There are 3 nested groupings, the coarsest first. Each group lies inside one group of the grouping before and may be the whole of it. The rows also spread widely along 5 directions, which tell nothing about the answers.
Known rows, each followed by its group in each grouping:
[ 12 -12   8  13 -21   3  20 -10  -3 -27  -8 -23  19   7 -16  11 -34 -10
 -15  -3 -16  -9  19   3  -1 -21 -19] => z563 nilu babep
[  6   2  -6  -8   5  -8  -2  16  -8  11   2   0  -5  -8  10  -8   3   3
  -5  -2 -11   4   3   1  -9  -8  19] => z622 puva kesuf
[  9  -5  -5  -7   9  -9  16  11  -7  12  -2   0  -1   4  -3  -6   1   7
   2   1  -5  -3   1 -11   3  -3   4] => z622 kanur vido
[ -1 -12  -2   2 -14   3   1  -5   0  -5  -5  -2   6   1  -3  -2 -10 -10
 -15   9   9  -2   4   5   2  -7  -1] => z563 nilu Tos
[ -6  -4  -7   0 -14   8  -6  13   1   7   3 -24  -6  -9  -3   4  -5  -8
  -5 -20  -1  -5  17  -2   4  -3  -6] => z622 pum dur
[  5   4  11  -4   0  -9   7   5 -13 -28  -3   7  17  -2   0   7 -20  -4
 -20   6 -25  -1  10  12 -17 -16  -6] => z563 Fusus vafur
[  6  -5   5   1   5  -3  -1   6  -8  -6   3   8   5  -2  17  -6 -12   2
 -19  11 -17   4   2  15 -12 -23   0] => z563 nede datu
[ -4 -18 -11  15 -26  10   7 -11  10  -6  -4 -21   4  17  -4   2 -14 -11
  -7   4  -6   2   3  -9  -7 -14  -1] => z563 nede lukes
[-12   6 -11  -6 -25  -3 -18  19   1   4  -3 -34  -5 -13  -9  11   5  -4
 -14 -13 -17  17  17  -1 -24 -13  21] => z622 Bage repi
[-14   9  11   0   2  -5  -4   5  10  -9   1  14  -2   7 -14  -5  -1   1
  -1  25  41   7  -9   4   5  26 -18] => z563 nede Mit
[-14  28   6 -25   1 -19 -37  37  -1   9   2  -1  -7 -33  -4   3  17   8
 -21  -3   0  18   7  14 -31   1  23] => z622 Bage ligon
[ 15 -14   7   7  -4  -6  20  -5  -6 -16  -5   9  13   8  -8  -4 -22  -3
  -8  12   0 -13   2   2   4  -8 -18] => z563 nilu Todu
[ 17  -5   6   6   8 -13  39   7 -13  -8   7 -18   9   2 -17   0 -22   3
   4 -13 -13 -13  19   1   9 -16 -19] => z622 Bage pek
[ -1  18  23  -9  23   8  -2  15 -13 -20  21  -4  -2 -20  15  -8 -21  -9
 -17  -4  12 -11   7  34  18 -17 -28] => z563 nede datu
[ -4   5   0   6 -21 -17   2  17   8  -7 -15 -15   6  -2 -27  18  -1   9
  -4   2 -11  13  18 -12 -23  13  -6] => z622 pum dur
[-10   3  -3  -2  -9   5   5  11   1  10   8 -18  -8  -4 -15  -4   3  -5
   7  -7  29  -4   6  -7  16  10  -6] => z622 Bage repi
[ 21 -12   1   4  13 -11  37   5 -17   6  10  -2   7   5  -4 -12 -19   5
   8  -9 -15 -14  13   0   8 -18  -9] => z622 Bage pek
[ -7   0   7  -1  -4   3   8  -7  -1 -13   1  12   7  10  -9  -5 -10  -8
   1  13  28  -6  -4  -2  13  15 -17] => z563 Fusus vafur
[  6  -6   0  15 -12 -15  31   6   0  -1  -9 -11   8  13 -34   6  -6  10
   9   8  -1   5  10 -18  -7   9  -6] => z622 Bage repi
[  1   1  -1  -1  -1 -10   6  18  -8  10   4  -3  -1  -6  -6  -3   1   7
  -4   1  -6   5   8  -2  -9  -4  10] => z622 Bage repi
[-15 -18 -16   1 -38   4 -21  -7  15   6 -13   0  -2   9 -10  -2   8 -10
  -8  16  27   9  -9 -13  -5  13   8] => z563 nilu Todu
[ 14  -2   0  11  -5  -5  30   6  -5 -14  -6 -31   6   8 -18   6 -18  -1
   6 -10  -9  -5  14 -10   0  -7 -13] => z622 puva kesuf

New rows, each followed by its group in each grouping:
[  5   0  -1   2  -8 -11  24   7   4  -2 -13 -16   4  14 -32   7   1   8
  12   4  11   2   4 -23   2  15 -12] => z622 kanur vido
[ -1 -21 -19   6 -13  14  10   1  -6  23  10 -21  -6   4   3 -10  -5  -9
   3 -13  -2  -8   8 -10  12 -18  11] => z622 Bage repi
[-26  -2 -10   1 -25  13 -24  -4  18   1  -2 -13  -8   9  -8   0   5 -12
  -6  12  32  13  -5  -4  -3  12  -1] => z563 nede Mit
[-13  -3  -9  -9 -19   4 -23   1  -3  -4  -3   3   3  -4  11   2  -2 -11
 -22   5 -13   8   3   4 -21 -12  19] => z563 Fusus vafur
[ -2  -9  -4   7 -29   6   4  -8  -3 -26 -11 -24  15  11  -7  14 -24 -15
 -17  -5 -30   2  15  -2 -19 -22  -3] => z563 Fusus vafur
[ 14 -23   0   7  -4   3  18 -10  -7  -5   2   9   9   9   3 -13 -20  -7
  -8   9   4 -16   0   1  14 -14 -11] => z563 nilu Todu
[ -3   5  -4 -12   0  -4   0  16  -2  10  -1 -10  -6  -4  -7  -1   7   2
  -1  -4   8   1   2  -7   4   4   4] => z622 kanur vido
[-11 -24 -19   9 -36   7  -3 -15   6   2 -13   1   7  21  -3   0  -4 -12
  -6  13  -4   8  -2 -17 -15  -1  16] => z563 Fusus vafur
[  5   4  19  -3  22   8  26  -4 -15 -18  16  15   8   2   0 -12 -25 -11
   1   3  31 -24   0  13  36   5 -37] => z563 Fusus vafur
[  3  -2   4  -7   1   2  -2   4 -15 -15   5   7   9  -6  17  -4 -20 -10
 -22   1 -27  -5   8  15 -11 -25   5] => z563 Fusus vafur
[  2   3  11  -7  -1  -8  -3   7  -4 -16  -1   6   7 -10  -5  -1 -11  -3
 -17  10  10  -4   2  13   0  -1 -12] => z563 nilu Todu
[ -6  -8   2  -3  -6   6  -4  -4   3   6   5  15   1  -2  -1 -13  -6  -7
  -6  15  38  -7  -5   5  19  10  -5] => z563 nilu babep
[ -6  -9  -8   3  -7   0  11   6   0  22   5   1  -7   5 -13 -11   7   2
  11   4  26   0  -1 -15  13  14   3] => z622 Bage repi
[-3  2  9 -2  8 -6  5  6  2 -3  7 20  3  1  2 -9 -2  4 -8 19 16  1 -6  6
  0  4 -6] => z563 nede lukes
[  1  -8  -6   5   0   7  23  -1   1  15   6  -7  -8  11 -10 -16   1  -6
  22   0  43 -13  -4 -16  32  19 -13] => z622 puva kesuf
[-12  -4  -5  -9  -6   8 -14  -1  -4   4   5  17   0  -1  13 -11  -2 -12
 -10   9  12  -2  -5   3   3   0   9] => z563 Fusus vafur
[-6 -9 -4  4 -9  6 -1 -3  8  2  4  4 -1  7  6 -7 -2 -5 -9 12  8  2 -4  0
 -2 -4  2] => z563 nede lukes
[ -9   6   4   2  -8   9 -11   5   1 -14   4 -17  -1  -6   4   2 -10  -9
 -14   0   9   4   5  12   0 -12 -12] => z563 nede datu
[  4  -7   5   0  -5  -6   4  -2  -2 -11  -2  10   7   1  -5  -5 -10  -4
 -10  14  14  -5  -2   4   4   2 -12] => z563 nilu Todu
[-12 -20 -12   0 -12   8  -2 -14   4  16   0  33   0  17   4 -19   7  -7
   6  24  34  -1 -18 -15  11  21   9] => z563 Fusus vafur
[-10   4   5 -10 -11   4 -15   3   2  -7   5   1   2 -12  -4  -2  -7 -10
 -15   6  28  -1   2  13   9   4  -7] => z563 nilu babep
[-15   7  -4  -7 -11   1  -2  12   5   9   9 -22  -8  -7 -20  -2   6  -6
   9 -11  34  -1   8  -3  14  15 -11] => z622 Bage pek
[ -1 -11  -2   6 -22  -5   3  -7   6 -10 -11   1   8   9 -15   1  -8  -4
  -7  16  17   0  -1  -7  -2   7  -7] => z563 nilu Todu
[-10  -3 -11  -3 -17   1   0   8   3  11   6 -23  -6  -3 -13  -1   2  -6
   6 -12  12   0  11  -8   3   0   2] => z622 Bage pek
[  1  -4 -11  -8  10   1  -4  13  -8  26  10  10 -11  -7  19 -20   9  -1
   1   0  10  -3  -6  -1   8  -2  20] => z622 puva kesuf
[ -8 -13  -6  -5  -4  14  -4  -8  -4   8   9  17   1   6  14 -16  -6 -13
  -6   7  19  -9  -7   0  14  -1   3] => z563 Fusus vafur
[-21  13   1 -14 -16   5 -24   3   5 -12   0   1   0  -6  -6   3   2 -13
 -13   6  24   8   0   5  -3  14  -1] => z563 Fusus vafur
[-14  -4  -6  -5 -20   7 -19  -2   5   0  -5  -5   0  -5  -3  -2   0 -14
 -17   8  22   4   2   6   1   1   3] => z563 nilu Tos
[-17  -3 -12  -5 -12  -9 -16  14  14  32  -3  23 -11  -4  -7 -10  26   9
   5  15  32  10  -8 -17  -3  36  13] => z622 pum dur
[-12 -21 -17  -7 -19  20 -23  -7   2  17   7   2  -9  -6  19 -18   1 -20
 -13   2  25 -10  -8   3  16  -8  10] => z563 nilu Todu
[ -1 -14  -3   4   2   0   8  -4   5   9   6  25   0  10  10 -16  -1   3
  -5  21  11  -1 -11  -3   3   0   5] => z563 nede lukes
